The first 9 rows are patterns. Each new row is the sum of 2 different patterns, raised or lowered, with some noise. Before adding, each is slid sideways (what falls off one end comes back at the other), maybe read backwards, and multiplied by a number that may be negative. Names go in the order of the patterns.
Known rows, each followed by the names of its patterns:
|  .08 | -.03 |  .08 | -.12 | -.12 |  .06 |  .33 | -.06 | -.18 |  .00 |  .09 |  .16 | -.08 | -.02 | -.03 | -.13 |  .03 | -.12 |  .13 |  .15 |  .08 |  .06 |  .07 |  .06 | -.13 | -.05 | -.07 | -.07 | -.01 |  .04 | -.09 | -.26 |  .11 | -.09 | -.12 |  .18 | -.14 |  .00 | -.08 |	nizup
|  .08 | -.20 |  .22 |  .19 | -.16 |  .09 | -.06 |  .00 |  .03 |  .15 |  .18 |  .00 | -.22 | -.07 | -.24 | -.07 | -.08 | -.14 | -.01 |  .19 |  .21 | -.01 | -.09 | -.27 |  .03 | -.13 | -.09 |  .08 |  .15 | -.20 |  .17 |  .08 |  .16 | -.06 | -.03 |  .05 |  .04 | -.05 | -.06 |	suze
| -.25 | -.07 | -.05 | -.09 |  .07 |  .05 |  .13 |  .08 |  .04 | -.19 |  .07 | -.07 |  .01 |  .03 | -.11 | -.10 | -.06 | -.09 |  .15 | -.28 |  .08 | -.11 |  .01 |  .07 | -.19 |  .09 | -.01 |  .28 |  .00 | -.24 | -.02 | -.14 |  .13 |  .10 | -.13 | -.03 |  .04 |  .20 | -.11 |	Zolef
|  .04 |  .10 |  .22 |  .22 |  .25 |  .00 |  .10 | -.08 |  .11 |  .02 | -.10 |  .16 | -.09 |  .18 |  .10 |  .01 |  .30 |  .02 |  .19 |  .06 |  .15 |  .16 |  .16 |  .29 |  .12 |  .24 | -.05 | -.08 |  .04 | -.03 |  .14 |  .08 | -.08 | -.24 | -.02 |  .05 |  .06 |  .02 | -.11 |	vif
|  .08 | -.19 | -.20 |  .08 | -.24 | -.22 |  .15 |  .13 |  .08 |  .14 | -.05 | -.13 | -.04 |  .00 |  .07 | -.10 |  .11 |  .20 |  .25 |  .26 | -.06 |  .16 |  .04 | -.03 |  .04 | -.02 |  .07 |  .11 | -.10 | -.02 |  .24 | -.07 |  .02 |  .13 | -.18 |  .10 |  .14 | -.11 |  .18 |	Duk
|  .24 |  .00 | -.16 | -.15 |  .08 |  .17 | -.28 |  .08 | -.06 | -.23 | -.05 | -.15 |  .13 |  .13 |  .07 |  .14 | -.17 | -.01 |  .07 |  .02 |  .10 |  .08 | -.10 | -.06 | -.05 | -.03 | -.05 | -.09 | -.03 |  .38 | -.04 |  .04 | -.24 |  .23 | -.04 |  .06 |  .07 |  .31 | -.06 |	Radov
|  .11 |  .03 | -.15 | -.01 |  .16 |  .13 |  .03 |  .20 | -.13 |  .03 | -.10 | -.03 |  .03 |  .04 |  .09 | -.07 |  .07 |  .08 |  .03 | -.03 |  .10 |  .01 | -.01 |  .04 | -.19 |  .17 |  .02 | -.21 | -.18 |  .17 | -.04 | -.06 |  .00 | -.01 |  .07 |  .01 | -.10 | -.15 | -.01 |	Gapas
|  .08 | -.05 |  .02 | -.07 |  .03 |  .01 |  .25 |  .09 |  .29 |  .06 | -.21 | -.07 |  .27 | -.04 |  .06 |  .01 | -.05 |  .14 |  .20 | -.01 |  .09 | -.14 |  .17 |  .03 |  .05 |  .03 |  .00 | -.19 |  .15 |  .03 | -.04 |  .04 | -.21 |  .05 |  .03 |  .19 |  .19 |  .12 |  .25 |	zuf
| -.06 | -.35 |  .06 |  .00 | -.26 |  .06 | -.02 | -.07 |  .01 |  .07 |  .10 | -.08 |  .09 | -.09 |  .23 | -.03 | -.02 |  .01 | -.03 | -.04 | -.17 | -.02 | -.28 | -.22 | -.07 |  .07 | -.04 |  .08 |  .06 | -.07 | -.05 |  .20 | -.06 |  .02 | -.03 |  .04 | -.02 |  .08 |  .22 |	guv

New rows, each followed by the names of its patterns:
| -.24 | -.15 |  .02 | -.16 | -.03 | -.01 | -.18 | -.44 | -.13 | -.11 | -.48 | -.01 | -.19 | -.23 | -.16 | -.10 | -.04 | -.20 | -.09 | -.18 | -.03 | -.14 | -.12 | -.06 | -.16 | -.14 | -.33 | -.19 | -.41 | -.41 | -.23 |  .00 | -.16 | -.08 | -.14 | -.17 | -.12 | -.03 | -.21 |	Zolef guv
|  .10 | -.42 | -.02 | -.10 |  .09 | -.12 | -.03 | -.05 | -.04 | -.17 | -.06 | -.12 | -.03 |  .08 |  .02 | -.16 | -.10 |  .00 |  .06 |  .00 |  .20 |  .11 |  .04 | -.24 | -.10 | -.01 | -.15 | -.07 | -.13 | -.09 | -.03 | -.11 | -.13 | -.04 | -.05 |  .10 | -.20 | -.18 |  .03 |	Radov Gapas
|  .16 |  .04 |  .03 |  .02 | -.08 |  .16 |  .21 |  .00 | -.09 |  .11 |  .05 |  .00 | -.01 | -.01 | -.05 | -.05 | -.02 | -.04 |  .06 | -.07 | -.05 | -.04 |  .07 |  .12 |  .02 |  .13 | -.07 |  .05 | -.10 | -.09 | -.02 |  .13 |  .00 | -.08 |  .09 |  .19 |  .11 | -.04 | -.05 |	nizup Gapas
|  .04 |  .04 |  .14 | -.11 | -.08 | -.26 | -.17 | -.11 | -.05 |  .00 | -.11 |  .08 | -.18 |  .08 | -.07 | -.20 |  .01 | -.11 |  .07 |  .01 | -.10 |  .12 | -.15 | -.07 | -.09 | -.17 | -.11 | -.05 | -.05 |  .06 | -.01 |  .01 | -.09 |  .02 |  .08 |  .13 | -.13 | -.12 |  .08 |	suze vif
| -.16 |  .19 | -.13 |  .12 |  .02 | -.09 |  .00 | -.14 | -.09 | -.30 | -.05 |  .10 | -.14 |  .03 | -.18 | -.14 | -.02 | -.03 | -.16 | -.31 |  .01 |  .24 | -.07 | -.07 |  .10 | -.16 | -.12 | -.15 | -.11 | -.13 |  .00 | -.09 | -.09 | -.06 | -.21 |  .00 |  .01 | -.04 | -.04 |	Zolef guv
| .31 | .12 | .26 | .26 | .19 | .25 | .12 | .20 | .26 | .08 | .21 | .23 | .20 | .15 | .27 | .19 | .01 | .15 | .15 | .25 | .31 | .22 | .29 | .11 | .24 | .30 | .37 | .23 | .22 | .20 | .27 | .36 | .33 | .20 | .21 | .14 | .12 | .24 | .19 |	vif guv
| -.04 | -.18 | -.13 | -.10 | -.26 | -.28 | -.24 |  .02 |  .00 | -.16 | -.28 | -.07 | -.13 | -.25 | -.10 | -.28 | -.13 |  .11 |  .18 | -.18 | -.05 | -.08 | -.16 | -.15 |  .06 |  .12 | -.33 | -.01 | -.23 | -.06 |  .00 | -.12 | -.35 | -.11 |  .16 | -.04 | -.01 | -.39 |  .06 |	nizup suze
| -.16 | -.07 | -.22 | -.19 |  .02 | -.13 | -.23 |  .00 | -.12 | -.18 | -.37 | -.29 |  .00 | -.32 |  .00 |  .02 | -.25 | -.15 | -.22 | -.05 | -.22 |  .05 | -.12 | -.11 | -.08 |  .07 | -.27 | -.06 | -.16 |  .13 | -.09 | -.04 | -.24 | -.07 | -.09 | -.28 | -.09 | -.08 |  .00 |	nizup Radov
|  .06 |  .09 |  .00 | -.04 |  .03 |  .17 |  .09 | -.09 |  .01 |  .00 | -.07 |  .10 |  .10 | -.21 | -.06 | -.25 | -.22 | -.27 | -.12 | -.12 | -.16 | -.03 | -.22 | -.01 | -.08 | -.01 |  .03 | -.08 |  .04 |  .04 | -.05 |  .08 | -.09 |  .00 | -.15 | -.28 | -.16 | -.03 | -.20 |	vif guv
|  .22 | -.16 | -.15 | -.17 | -.13 | -.25 | -.28 | -.02 | -.02 | -.16 | -.02 | -.19 | -.24 | -.17 | -.03 | -.35 | -.22 | -.12 | -.07 |  .16 | -.33 | -.11 | -.09 | -.08 | -.24 | -.33 | -.38 | -.11 | -.19 | -.18 | -.12 | -.29 | -.12 | -.12 |  .02 | -.43 |  .15 | -.28 | -.45 |	nizup suze
| -.02 | -.03 |  .06 |  .11 |  .18 |  .03 | -.14 |  .02 |  .18 |  .15 | -.04 | -.02 |  .10 |  .00 |  .20 | -.06 |  .07 | -.01 |  .16 |  .03 | -.01 |  .10 | -.06 | -.03 |  .14 |  .02 | -.01 | -.05 | -.02 | -.06 |  .10 |  .08 |  .09 |  .17 |  .15 |  .02 | -.03 |  .07 |  .05 |	nizup Zolef
|  .22 | -.03 |  .13 |  .12 |  .11 |  .15 |  .15 |  .19 |  .22 |  .20 |  .09 |  .12 |  .22 |  .18 |  .17 |  .11 |  .07 |  .00 |  .16 |  .14 |  .29 |  .10 |  .23 |  .06 |  .07 |  .13 |  .12 |  .13 |  .04 |  .29 |  .23 |  .16 |  .09 |  .22 | -.02 |  .30 | -.02 |  .16 |  .13 |	Radov Gapas
|  .13 | -.08 | -.02 |  .10 |  .01 |  .03 |  .11 |  .05 |  .02 | -.12 | -.16 |  .06 | -.09 | -.06 |  .04 |  .17 |  .04 |  .19 |  .10 |  .05 | -.08 | -.02 |  .20 |  .02 |  .09 |  .14 |  .01 |  .12 |  .13 |  .06 | -.12 | -.03 | -.03 |  .10 |  .13 | -.06 | -.08 | -.03 |  .02 |	nizup suze
|  .05 |  .13 |  .09 |  .02 |  .19 |  .08 |  .05 |  .20 |  .03 | -.11 | -.03 |  .06 |  .08 |  .00 |  .00 |  .02 | -.11 |  .14 |  .12 |  .11 |  .02 |  .03 |  .13 | -.01 |  .13 |  .26 |  .13 |  .15 | -.04 |  .05 | -.10 |  .02 |  .03 | -.07 | -.02 |  .10 |  .07 |  .00 | -.16 |	Radov guv
| -.02 |  .01 | -.05 |  .07 | -.01 | -.04 |  .00 | -.03 |  .08 |  .01 | -.13 |  .02 | -.05 |  .06 |  .04 | -.07 | -.01 | -.02 |  .16 | -.11 |  .03 |  .00 |  .05 |  .06 | -.03 | -.01 |  .03 |  .01 |  .05 |  .00 | -.03 | -.05 | -.04 | -.07 |  .05 | -.02 |  .06 |  .08 |  .09 |	Zolef Gapas
|  .05 |  .06 |  .02 | -.13 | -.06 | -.08 | -.11 | -.09 |  .16 | -.08 |  .10 |  .04 | -.02 |  .15 | -.12 | -.07 | -.06 |  .06 |  .01 | -.31 | -.07 |  .11 |  .09 | -.03 |  .01 | -.06 | -.04 | -.03 |  .00 | -.15 |  .15 |  .07 | -.18 |  .20 |  .03 | -.03 |  .03 | -.01 | -.03 |	nizup zuf
|  .09 | -.01 |  .27 | -.08 | -.10 | -.30 |  .11 | -.10 | -.30 |  .17 |  .15 |  .17 |  .15 | -.11 | -.16 |  .03 |  .14 |  .02 |  .09 | -.01 | -.02 |  .28 | -.02 | -.21 | -.01 | -.04 | -.02 |  .22 |  .01 |  .36 |  .30 |  .21 | -.04 | -.01 |  .02 |  .04 |  .03 | -.21 | -.10 |	Zolef Duk
| -.06 |  .15 |  .07 |  .23 |  .24 |  .17 |  .11 | -.13 |  .02 |  .35 | -.07 | -.04 |  .09 |  .03 | -.04 | -.07 |  .05 |  .04 | -.09 | -.05 | -.05 |  .23 |  .33 |  .27 |  .27 |  .09 |  .15 | -.16 |  .04 | -.04 | -.13 |  .15 | -.02 |  .06 | -.14 |  .13 |  .19 | -.07 |  .32 |	nizup vif
|  .11 | -.21 | -.25 | -.10 | -.21 |  .12 |  .06 |  .04 |  .11 | -.18 | -.11 |  .04 | -.02 |  .06 |  .00 | -.19 | -.11 | -.16 | -.01 | -.09 | -.07 | -.02 |  .31 | -.17 |  .00 | -.23 |  .16 | -.17 | -.05 |  .01 |  .27 | -.10 |  .17 | -.09 | -.21 | -.14 | -.07 |  .00 | -.32 |	Radov Gapas
| -.32 | -.03 |  .27 | -.21 |  .10 | -.03 | -.16 |  .22 |  .11 | -.14 |  .10 | -.15 |  .11 | -.01 | -.05 |  .00 |  .04 | -.29 |  .25 |  .14 |  .02 |  .05 | -.33 |  .02 | -.02 |  .09 |  .03 |  .02 |  .28 |  .07 | -.01 |  .05 | -.28 | -.21 |  .01 |  .04 | -.12 |  .27 |  .11 |	Duk zuf
| -.02 |  .36 |  .26 |  .25 | -.03 |  .18 | -.12 |  .14 |  .27 |  .28 |  .06 | -.16 |  .28 |  .13 |  .29 |  .27 |  .19 |  .18 |  .02 |  .22 |  .17 |  .24 |  .38 |  .25 |  .17 |  .15 |  .20 |  .08 |  .43 |  .19 |  .24 |  .28 |  .09 |  .32 |  .04 | -.12 |  .22 |  .04 |  .39 |	vif Radov
| -.28 | -.30 | -.03 |  .03 | -.16 | -.20 | -.01 | -.22 | -.20 | -.02 | -.08 | -.18 | -.18 | -.15 | -.23 | -.04 | -.34 | -.07 | -.10 | -.20 | -.15 | -.14 |  .00 | -.16 |  .07 |  .04 |  .10 | -.22 | -.09 | -.32 | -.09 | -.09 | -.08 | -.29 |  .05 | -.20 | -.01 | -.17 | -.19 |	Radov guv
| -.18 |  .09 | -.23 | -.19 | -.01 | -.24 | -.15 |  .05 |  .04 | -.18 |  .11 |  .16 | -.31 | -.18 | -.21 | -.21 | -.01 | -.03 | -.01 | -.08 | -.05 |  .01 | -.26 | -.29 | -.34 | -.27 |  .00 | -.30 | -.16 | -.05 | -.05 | -.11 | -.23 | -.23 | -.02 | -.09 | -.29 | -.01 | -.05 |	Zolef Duk
|  .29 |  .04 |  .16 | -.13 |  .16 | -.09 | -.09 |  .30 | -.16 | -.06 |  .11 |  .00 | -.04 |  .06 |  .06 | -.01 |  .16 |  .17 |  .17 |  .19 | -.03 |  .20 | -.06 |  .25 | -.18 |  .07 |  .02 | -.02 |  .04 |  .19 | -.08 | -.10 |  .11 |  .47 |  .08 | -.14 |  .13 |  .10 |  .09 |	nizup Radov
| -.04 | -.18 |  .12 | -.12 | -.07 |  .10 | -.03 | -.06 | -.18 | -.38 | -.07 | -.09 | -.05 |  .03 |  .07 |  .04 | -.13 | -.06 | -.31 | -.10 | -.11 | -.05 |  .17 | -.12 | -.06 | -.09 | -.18 |  .25 | -.24 |  .04 | -.14 | -.03 | -.08 | -.08 |  .00 | -.02 |  .07 | -.11 | -.19 |	Zolef zuf
|  .30 |  .42 |  .17 |  .25 |  .29 |  .05 |  .03 |  .20 |  .06 |  .47 |  .25 |  .38 | -.06 |  .53 |  .27 |  .17 |  .38 |  .53 |  .12 |  .62 |  .20 |  .02 |  .14 |  .35 |  .37 | -.01 |  .29 |  .20 |  .13 |  .16 |  .29 |  .51 |  .50 |  .38 |  .28 |  .13 |  .21 |  .26 |  .14 |	Duk Radov
| -.37 | -.26 | -.04 | -.44 | -.19 | -.36 | -.34 | -.45 | -.09 | -.43 | -.29 | -.17 | -.16 | -.27 | -.38 | -.11 | -.45 | -.31 | -.22 | -.23 | -.21 | -.31 | -.41 | -.32 | -.31 | -.23 | -.17 | -.41 | -.32 | -.36 | -.50 | -.20 | -.31 | -.24 | -.30 | -.32 | -.27 | -.40 | -.61 |	vif Radov
| -.30 | -.02 | -.28 | -.19 | -.19 | -.08 | -.12 | -.27 | -.21 | -.21 | -.22 | -.08 |  .05 | -.32 | -.13 |  .02 | -.24 | -.22 | -.10 | -.25 | -.29 | -.15 | -.24 | -.09 | -.09 | -.20 | -.11 | -.07 | -.17 | -.19 | -.24 | -.29 | -.14 | -.15 | -.15 | -.15 | -.26 | -.27 | -.33 |	suze Duk
|  .23 |  .22 |  .02 |  .12 |  .14 | -.05 |  .14 |  .09 |  .11 |  .23 |  .26 |  .16 |  .17 |  .11 |  .15 |  .09 |  .18 |  .19 | -.03 |  .15 |  .16 |  .11 |  .20 |  .22 |  .19 |  .13 |  .18 |  .17 |  .20 | -.01 |  .32 |  .29 |  .08 |  .17 |  .25 | -.02 |  .04 |  .18 |  .23 |	suze Duk
| -.09 | -.09 | -.24 | -.34 | -.22 | -.28 | -.34 | -.10 | -.08 |  .19 | -.07 | -.09 | -.09 | -.24 |  .03 | -.08 | -.15 | -.15 | -.10 | -.29 | -.01 | -.11 | -.15 | -.29 | -.21 | -.14 | -.08 | -.13 | -.12 | -.29 | -.02 |  .00 | -.24 | -.36 | -.29 | -.42 | -.06 | -.09 | -.04 |	Duk zuf
|  .02 | -.08 |  .09 |  .29 |  .14 |  .13 | -.01 |  .22 |  .20 |  .10 |  .11 | -.04 |  .00 |  .21 |  .21 |  .13 |  .05 | -.15 |  .07 |  .05 |  .31 |  .19 | -.02 |  .06 |  .00 |  .22 |  .19 |  .33 |  .18 |  .17 |  .29 |  .19 |  .35 | -.04 |  .43 |  .15 |  .09 |  .12 |  .01 |	suze vif
|  .28 |  .02 |  .04 | -.03 |  .05 | -.35 |  .29 |  .21 | -.25 |  .10 | -.29 | -.03 |  .05 |  .20 |  .14 |  .03 |  .37 |  .14 |  .06 | -.18 |  .04 |  .08 | -.10 |  .09 |  .08 |  .00 | -.07 | -.22 |  .12 |  .39 | -.07 | -.09 | -.08 | -.11 | -.09 |  .08 | -.23 |  .06 |  .01 |	suze zuf
| -.09 | -.15 |  .06 | -.18 | -.04 | -.10 | -.14 | -.19 | -.07 | -.09 | -.11 | -.03 | -.22 | -.05 |  .05 | -.21 |  .06 | -.16 |  .03 |  .00 | -.26 | -.08 | -.39 | -.05 | -.07 | -.33 | -.04 | -.10 | -.21 | -.20 | -.14 |  .12 | -.25 |  .14 | -.01 |  .01 | -.08 |  .11 | -.31 |	Zolef Radov
| -.20 |  .06 | -.07 |  .00 | -.11 |  .04 | -.18 | -.09 | -.05 |  .05 |  .13 | -.06 | -.14 | -.10 | -.04 | -.22 | -.07 | -.15 | -.05 |  .17 | -.02 | -.02 |  .08 |  .02 | -.04 | -.09 |  .13 |  .10 | -.13 |  .01 | -.08 | -.03 |  .08 |  .02 | -.07 | -.07 |  .14 |  .02 |  .01 |	suze Gapas
| .18 | .13 | .19 | .08 | .26 | .07 | .21 | .26 | .29 | .20 | .01 | .10 | .24 | .04 | .18 | .25 | .15 | .33 | .29 | .18 | .27 | .08 | .15 | .08 | .19 | .20 | .25 | .03 | .26 | .21 | .10 | .10 | .10 | .10 | .14 | .19 | .31 | .24 | .28 |	suze zuf
|  .12 | -.11 | -.25 | -.05 | -.04 |  .14 | -.21 | -.02 | -.17 | -.09 | -.34 |  .14 | -.08 |  .03 |  .20 |  .07 | -.08 | -.02 |  .41 | -.01 |  .07 |  .20 |  .05 |  .24 | -.09 | -.11 | -.13 | -.22 |  .00 |  .07 | -.06 |  .09 | -.09 | -.02 |  .19 | -.02 |  .11 | -.04 |  .02 |	vif Radov
|  .03 |  .00 | -.07 | -.03 |  .08 | -.02 | -.26 |  .24 | -.20 | -.20 |  .28 | -.15 |  .07 | -.04 |  .05 | -.08 | -.04 | -.08 |  .07 |  .12 |  .46 |  .03 | -.07 |  .12 |  .09 |  .03 | -.18 |  .01 |  .06 |  .09 |  .03 |  .01 |  .17 |  .09 | -.02 |  .19 | -.04 |  .00 | -.20 |	nizup suze
|  .07 |  .07 |  .38 |  .10 |  .07 | -.15 |  .12 |  .21 |  .18 |  .22 | -.11 | -.04 |  .00 |  .03 | -.02 | -.10 |  .13 |  .12 |  .13 | -.07 |  .15 | -.01 | -.04 |  .09 | -.04 |  .16 |  .21 |  .01 |  .19 |  .04 |  .08 | -.01 |  .02 |  .01 |  .10 | -.01 |  .34 |  .05 |  .13 |	Zolef vif
|  .05 |  .21 |  .12 |  .08 |  .24 |  .21 |  .11 |  .13 |  .08 |  .26 |  .20 |  .23 |  .11 |  .04 | -.04 |  .30 |  .12 | -.01 |  .10 | -.07 |  .17 |  .13 |  .28 |  .25 |  .19 |  .40 |  .09 | -.05 |  .16 |  .15 |  .05 |  .13 |  .33 |  .16 |  .41 |  .13 | -.06 |  .10 |  .39 |	Gapas zuf
|  .14 |  .13 |  .22 |  .19 |  .39 |  .32 |  .28 |  .07 |  .24 |  .01 |  .02 |  .17 |  .15 | -.06 |  .18 |  .21 |  .20 |  .16 |  .21 |  .08 | -.06 |  .24 |  .55 |  .04 |  .19 |  .43 |  .02 |  .22 |  .19 |  .17 |  .06 |  .10 |  .14 |  .14 |  .26 | -.08 |  .01 |  .20 |  .23 |	nizup guv
| -.04 |  .14 |  .11 | -.08 |  .16 |  .09 | -.01 | -.17 |  .09 | -.05 | -.04 |  .12 | -.05 |  .05 |  .05 | -.02 |  .10 |  .09 | -.09 |  .00 | -.01 | -.03 |  .05 |  .01 | -.14 |  .07 | -.16 | -.12 | -.11 | -.07 |  .03 | -.10 |  .03 |  .16 |  .05 |  .05 |  .01 | -.06 | -.06 |	Duk guv
|  .12 | -.05 | -.20 | -.11 | -.10 |  .00 | -.07 | -.06 |  .09 | -.21 | -.11 |  .11 |  .01 |  .06 |  .02 |  .03 | -.06 |  .05 | -.03 | -.18 | -.13 | -.17 |  .16 | -.03 | -.07 |  .07 |  .09 |  .01 |  .35 |  .11 | -.03 | -.19 | -.10 |  .02 |  .17 |  .10 | -.02 |  .13 | -.06 |	suze vif
|  .07 |  .21 | -.03 | -.01 |  .09 |  .08 |  .20 |  .06 |  .06 | -.01 |  .10 |  .09 |  .18 |  .10 |  .00 |  .11 |  .00 |  .30 |  .21 |  .06 | -.04 |  .19 | -.01 |  .11 |  .07 | -.01 |  .21 |  .04 |  .09 |  .05 |  .06 |  .30 |  .09 |  .07 |  .09 |  .26 |  .23 |  .18 |  .35 |	vif Gapas
| -.03 | -.28 | -.17 | -.45 | -.05 | -.30 | -.05 | -.19 |  .21 | -.29 | -.21 | -.25 | -.28 |  .10 | -.45 | -.18 | -.03 | -.43 | -.34 | -.21 | -.01 | -.07 | -.08 | -.08 | -.33 | -.05 | -.15 |  .08 |  .13 |  .07 | -.17 | -.34 | -.17 | -.23 | -.26 | -.39 | -.26 |  .33 | -.16 |	Duk Radov
|  .11 |  .09 |  .16 |  .07 |  .07 |  .01 | -.09 | -.03 |  .07 | -.12 |  .19 |  .13 |  .00 |  .10 |  .10 |  .08 |  .02 |  .21 |  .15 |  .03 | -.03 |  .22 | -.05 |  .18 |  .03 |  .11 |  .05 | -.03 |  .08 |  .02 |  .03 |  .07 | -.02 |  .19 |  .03 |  .09 |  .13 |  .07 |  .00 |	Zolef Radov
| -.12 | -.28 | -.05 | -.14 | -.13 | -.07 | -.14 | -.10 |  .00 | -.28 | -.06 | -.06 | -.32 | -.11 |  .15 | -.16 | -.07 |  .05 | -.26 | -.03 | -.24 | -.28 | -.28 | -.24 |  .04 | -.19 | -.02 | -.20 |  .02 | -.05 | -.21 | -.14 | -.15 | -.08 |  .10 |  .26 | -.02 |  .10 |  .01 |	Duk guv
|  .05 | -.07 | -.05 |  .07 | -.07 | -.35 |  .15 |  .13 |  .20 | -.13 |  .02 | -.09 | -.12 | -.34 |  .04 | -.46 |  .01 |  .04 |  .16 | -.20 | -.26 |  .21 | -.08 |  .03 |  .12 |  .21 |  .08 | -.19 |  .09 | -.06 | -.35 |  .06 | -.03 | -.14 | -.05 | -.14 | -.07 | -.11 |  .04 |	Radov guv
| .23 | .09 | .26 | .23 | .21 | .27 | .21 | .22 | .12 | .17 | .07 | .04 | .22 | .19 | .18 | .28 | .17 | .18 | .09 | .28 | .16 | .14 | .18 | .19 | .26 | .29 | .38 | .17 | .00 | .16 | .17 | .02 | .22 | .13 | .01 | .13 | .21 | .27 | .11 |	vif guv
